The first 6 rows are patterns. Each new row is the sum of 2 different patterns, raised or lowered, with some noise. Before adding, each is slid sideways (what falls off one end comes back at the other) and multiplied by a number that may be negative. Names go in the order of the patterns.
Some rows, each with the names of its patterns after it:
[  1   8  -9  16 -12   6   3  -4   8   3   3   3  -4 -10  15  -8   4   7
   2 -13 -10  -9  -7 -15   9 -10   5 -13   5]	W
[-13  12  -9  -7  -9   3 -15 -15  16  -3  -9   9   0  -3  -8  -5 -11  -7
  13  16  13  10 -12 -11  14 -10  -4  -2   4]	J
[-17 -11   2   0 -12  16  -8 -16   6  12 -14  15  -6 -13 -14  -9 -17  -8
  11  15  -3 -14  -2 -15  -5  10  14   4   2]	U
[ 13  -5  -1 -15   6  -8   7  15  14  -3   3   7  -9   0  -5 -14  -5  12
  14 -14   1 -10 -11 -14  12  13   4   4  12]	H
[-13 -15  -8  15  -9  -7  -1  12  -9  -2  16  10  16 -10  -7   0   2  -3
 -13   7  15   7  -7  14  15  11 -13  -5  -2]	S
[  4 -12  -4 -12  13 -15 -14  -8   6  -7  -9  12  -9  -5  -8  -5  13   2
  -4  -5  -1   1   7   6 -14   4 -14   4 -11]	F

New rows, each followed by the names of its patterns:
[-28 -20  -8  -5 -22  -9 -17 -13 -21   3   1   2 -13  -4 -24  -1  -5 -18
   8  -9 -15  -2  -4 -24  14 -18 -12 -10 -10]	W U
[  6  -1  -3  -4  -1   0   1 -10  -2  -1  -3  -5  -1   3   9  -3   8   8
   2  -2   5   4   2  -6   0   8  -9  -2  -3]	W S
[-25  -4 -23  -8 -12 -10  -9 -27 -14 -13 -17 -19  -4 -24 -18 -23 -27 -12
  -4  -9 -11 -10   1 -24 -16 -21  -4 -25 -23]	W S
[ -4 -26 -20 -24 -20 -28 -20   2 -24 -21 -15 -21 -24 -16 -13 -21 -18  -2
   1  -9  -9 -31 -21 -10 -19 -11 -11 -14 -23]	J H
[  3   3 -15 -22  -1 -21  -9 -16 -10 -26  10 -14 -15 -12   2 -19 -29  12
  -7 -16  -4  -4 -10 -23 -17 -26 -10   8   7]	J S
[ -7  17  16  11  -1  19  25  26 -17   9   1 -10  -9   8  30   6   6  18
  12   7   1  33  14  22  -9   7  -4  19   0]	W S
[-27  -6 -25 -18 -23  -9 -10 -14   6 -25 -21 -19 -16  -3 -18 -12  -9 -10
 -16   0   0 -18 -15 -26 -10 -28 -17 -28  -7]	S F
[14  5 18 15 14 12 19 12  3 26 10 14 16 13  9 13  4 13  8 19 23 17 17  7
  7 21 13  5 17]	W J
[ 4 18 -1  6 -4 20  5 12 23 20 14 36 12  8  4 24 18 26 26 28  3 -3 21  6
  5  7 20  7 22]	W H
[  1  -1 -30 -12  -7   1  -8 -18 -12 -15 -15 -13 -15 -11 -13  -1 -18   5
 -24   1  -9  -4 -14   6 -32   4   8   1 -14]	U F
[ 7  8 30  2  1 13 17 13 10 31  6 16 14  6 29 20  8 12 15 19 24 25  6 15
 -4 15  0 24  8]	J F
[-18 -21   6 -15  -7 -18  -9   2 -12 -16 -11  -9  -9   3  -2 -18   3 -18
  -9 -23   2 -19  -7 -15  11 -27 -26 -17  -4]	H F
[ -1  19   3   1   0   3   9  17   2  -1   7 -10   7   4  14   1   6   4
  11  -1  -9   6   7  -1  -6  21 -11   8  -5]	W F
[ -2   9   0   9   4  -7 -18  -7   3  -5   0  -6  -9 -13  -2  -8   8  -1
 -11  -9   4 -15  -2   8  -9 -10   9 -12  -6]	U H
[17 31 29 17 -4 20 19 22  8 21 16  6  0  4 28 17  9 19  9 26 14  7 12 26
  6 -2 -1 26 24]	U S
[13 26 23 15 10  7 14 12 20 11  3  0 16 24  3  7 14  0 -6 24 29  8 24 19
 15  1  7 -7 14]	U H
[15 26  9 10 -1 15  7 20 13 14  2 23 -2 13 22  3  2 17  1 15 23 11 19 18
 12  3  8 17 23]	W U
[14  2 -6  5  2  9  4 -7 -5 -7 11 11 21 19 -5 -3 22  3 -2  2  1 -4 11  1
  5  3  5 -8 -5]	J H
[34 11 18 15 17 10 32 30  5 21 28  9 25 19  9  9 29  4 19 21 21 31 25 30
  5 12 15 34 19]	U F
[-15  -2 -14 -11 -21  13  -6  -8  -2   8  -9 -24  13  -1  -9  -6   1  -5
 -21 -13 -23  -2  10   7   4   5  -4 -16  -5]	J S
[12 12 24 15 20 14 14  4 19  9 17 14 12 11 21  7 14  5 17 14 14 15 16  7
 10 16  4 12  6]	W H
[ 18  22   4  12   7  23   4  10  32  32  14  13   5   9  15  23  13  28
  34  34   1  36  23  35  -2  10   6  12 -14]	W S
[14 -4 18 13  6  1  4  1 13 19 18  7  5  4 -7  4 29 28 16 21  7  8  6 18
  7 26  0  4 19]	U S
[  7  12   0  -4   2   9   3  14  -6   8   3 -13  -3  17 -19   0   4 -14
   6   0   5   2   8   7  -1 -24   7   4  -6]	W U
[-25   0 -19  -7 -23 -15 -25  -1 -13 -10  -7   2 -22 -22  11 -22 -14 -16
 -10  -6   1 -17 -17 -14  -6 -11 -12 -10  -6]	J F
[ -9  -6  -9  -8 -28 -21 -16  -8 -25 -12  10 -12 -21  -7  -4   8 -19 -18
 -15 -22 -21 -10   5 -28 -12 -22   1 -26  -9]	S F
[-4 13  1 -3  6  8 -1 12 -6 -1  0  6 -4 -5  9 -1  3  7  8  1  2  0  2  1
 15  8 16 14  0]	J F
[-13  10  12   2  -7  -4  -5  -9  -7 -17  13  -1  -9   1   8   0   3 -13
 -12  -4 -14 -18 -13  13  10  -2   0   7  -4]	U S
[  5 -12  -1   3  -8  -3  -9  -6   4  -2  -2   0  -8   2   1  -1 -10   5
  -4   4  -5   6 -11   1  -9  11 -11  -9  -9]	W F
[  6  -8  11   5  13  19  14  -3 -18   7  -5   7  20  22 -15  -4   1   1
 -12   0   1   9  22   3   9   6  -1 -19   7]	J H
[-13 -11  -9  -4 -19 -24 -20 -24 -16  -4  -4 -31 -18 -14 -27 -17  -8   4
 -15  -4  -3   4 -29  -5 -18  -5 -26  -4   4]	H F
[ -2  -3   1  -9 -19 -21  11 -23 -11  -6   0 -18 -18 -12  -8 -19  -7 -14
   0 -20  -9  -3   1 -24   3 -26   3  -2 -12]	W S
[ 9  8 18 18 16 25 10 22 28 20  2  8 27  9 19 18 29  9  6 11 14 11  4 14
 12 29  6 16  7]	H S
[ 8 17 -5 31 -7 14  1 15  3 -7 27  9  3 24 19  0 10  6 -2  5 36 35 32 27
 12 -4 33  1 19]	W J
[  1   2  -6   0   7  -6  -5   3  12  13  -6  -8  -3  -9 -19  -9   5 -17
 -11   2  15 -18  -5   3  -2   1  -4  -1  -1]	H S
[ 9  5  3  6 22 11 10 20 22 12 12 22 18 28  8  8 20 17 16 11 23 23 16 16
 25 30 27 11  8]	H S
[  1   0   9  -6  -1   8   9 -13   9 -15  12   8  -1   6   5  11   0  -9
  -9  17 -12  -3   1  11  -5  -4   3   5  -5]	W S
[ -7 -15 -18   0  -5 -17  -3 -16 -14 -11 -27  -6  -4 -11 -14  -9 -29 -15
   7 -22  -8 -10 -12 -15   4  -3   2 -17   4]	U F
[ 12   4  11  14   9   8 -10  23  22   6  21  25  23   2  25  21   3 -10
   9   6   6  10 -11  25  19  11   6  22  13]	J S
[  7   9  10   6 -12  -6  -3  -4  16  17  -4  10   7   1   2  12  -4  16
  14  11   2  19  14 -11   5   7  -5   9  12]	J H
[  4  -7  -4  20 -12 -16 -11   2  -1 -10 -12   7   3   3  17  17  -3  -9
  -4   9  -8  -6  -1  -1 -22   3 -25  -2   0]	S F
[-18 -26 -22  -3   0 -10 -11 -17 -14 -14 -14 -26  -3 -21 -19  -4  -2 -22
  -4 -14 -23 -21 -20 -27 -19  -3   0 -21 -20]	U H
[-12 -27   1 -23  -8  16   4 -15   0  -1 -18 -12 -15 -27 -16  12  15 -14
  -1 -24 -23 -14  -1   4  -4  -1  -2  12 -16]	J H
[ -7 -13   7   3  -6  -6   9 -19  -7  -1 -20 -23  11 -16  -9   9   7   2
   6   6 -24 -17  -2  10  -8  14   5 -26 -20]	J U
[-6 17  2  1  9 11 -1 17  4  2  3  5 -2 -2 25  2  2 18  3  7  1  5 -1 -4
 19 23 21 17 -5]	J F
[-15   4 -25 -16 -18   0 -24 -12  -4  -5  -4 -14 -24 -18 -13 -11 -25 -11
   5 -11 -19  -4  -1   3 -22 -17 -15 -22 -23]	S F
[18  8 12  8 10 12 17 21  3 -4 -1  6 13 20  5 14  7 17  1 22  5 21 19 23
 10 16 16 -2 17]	J U
[ 3 -2  7  9  0 18 -1  0 18 19 -4 24  9  4 -7  1 -3 -2 10 15 12 -5  4 -3
  9 12 16 17 13]	U S
[ 23  -5  25  -9  15  21   5  -2   8  11   0  22  -4  20   6 -10   3  20
  18  15  11  14  -7  25  -2  27  -2  14  -4]	W F
[  8  -7 -17  -2   4 -14  -7  14   8  12  -9  -3  -9   2  -8  -9  -1   7
  -2  -6  -1  12   2 -16  -7 -10 -16 -18 -12]	W S
[ 7 11 -3 22  9 -7 -1 -6 -1 -7 -8 11 13  1  7  6 -7 -9  6 14 11  5 24 -3
 18  9 19 -9 -8]	W H
[19 -3 10 38 36 13 12  3  7  5 26 21 25 29 32 24 21 26 10 15  5 22 23 20
  9 28 17  5 15]	H S
[ 24 -14  -3  -5  17  -5  -4  11   1 -10   4  -4  14   8  -3  -2   1   4
  12  15 -16  14 -10   4  -7  15  -2   6  -3]	W F
[17 15 27 20 21 13 23  4 20 20 26 34 20 12 19 22 10 10 17 16 17 21 32 16
 23  4  7  8 17]	H S
[-8 25 -1 16 19 29 -4 21 12  0 13  0 -6  3 20 27  4  0  7 -4 -7 20 32 21
 21 27 33 -1 17]	W H
[-31 -18 -19  -5 -14   1 -19 -15 -32 -22 -22   1 -16 -26  -5  -7 -34  -3
  -1 -23 -30  -6 -34 -15   4   7   1   6 -16]	J U
[-21 -18 -15   1  -2  -7  -4  -4   5  -7 -22 -12   0 -20 -14 -15   8   0
  -2   9  13   6 -23   6  -2  -2 -19   6  -6]	S F
[  7  12   8  23   6  -5 -11  21  -4  20  11  15  -2  -9   0   0  -5  -3
  15  -3  22  -2   9  -2   1   0  13   7   8]	W H
[13  3  8 -1 11 12  3  0 12  5 10  4 13 14 11  1  3  7 11 12 -7 16 12  7
  4 22 20 18  7]	W S
[ 25  28  32  -5  11  -1  18  17  20  -5  28   0  25   4  19   8  12  15
  17   8  26  33 -13  22  15   0  11  28  28]	W J
[-21  -2 -17 -32 -14 -20 -19 -27  -3 -21 -11 -32 -11 -29 -27 -25 -19 -18
 -15  -3 -28 -12 -14 -14 -14 -18 -20 -29 -27]	S F
[ -6 -18  -4   9  -4 -13   2   3   7 -15 -11  -9 -15 -16 -10   7 -18 -10
 -12   5 -17  -6   1   0   1  -8 -16 -11  -7]	S F
[-18 -13  -3  -5 -11   7 -17 -24  -6  -1 -13   8 -15 -12 -15 -12 -20  -8
  -3   8  -6 -13  -9 -12  -5  -5   4  -1  -8]	J U
[-2 19 24 12 10  6 13 14 17 14 10 34  6 -5 14 27 -4 14  4 18 12 11 15 22
 29 14 21 14 15]	U S
[ -5 -14 -22 -18   8  -3 -18  -5 -14 -22 -15   9  -7  -5  -1  -3   1 -13
  -7 -22   2 -14 -11  -6  -4 -18  -2   2 -25]	J H
[  5 -15 -15  -2 -27   3  10 -20 -16   7 -22  -5   8   0   3  11   3 -20
 -17   0  -1  -6   9  -7 -18 -21  -9  -8  11]	J U
[ 12  14 -17   2   2  10   4  13  -6  11  23   8  -1   9  16 -13 -15  -2
  24  11  15  19  11   4  -9  11  20  12  -6]	U S
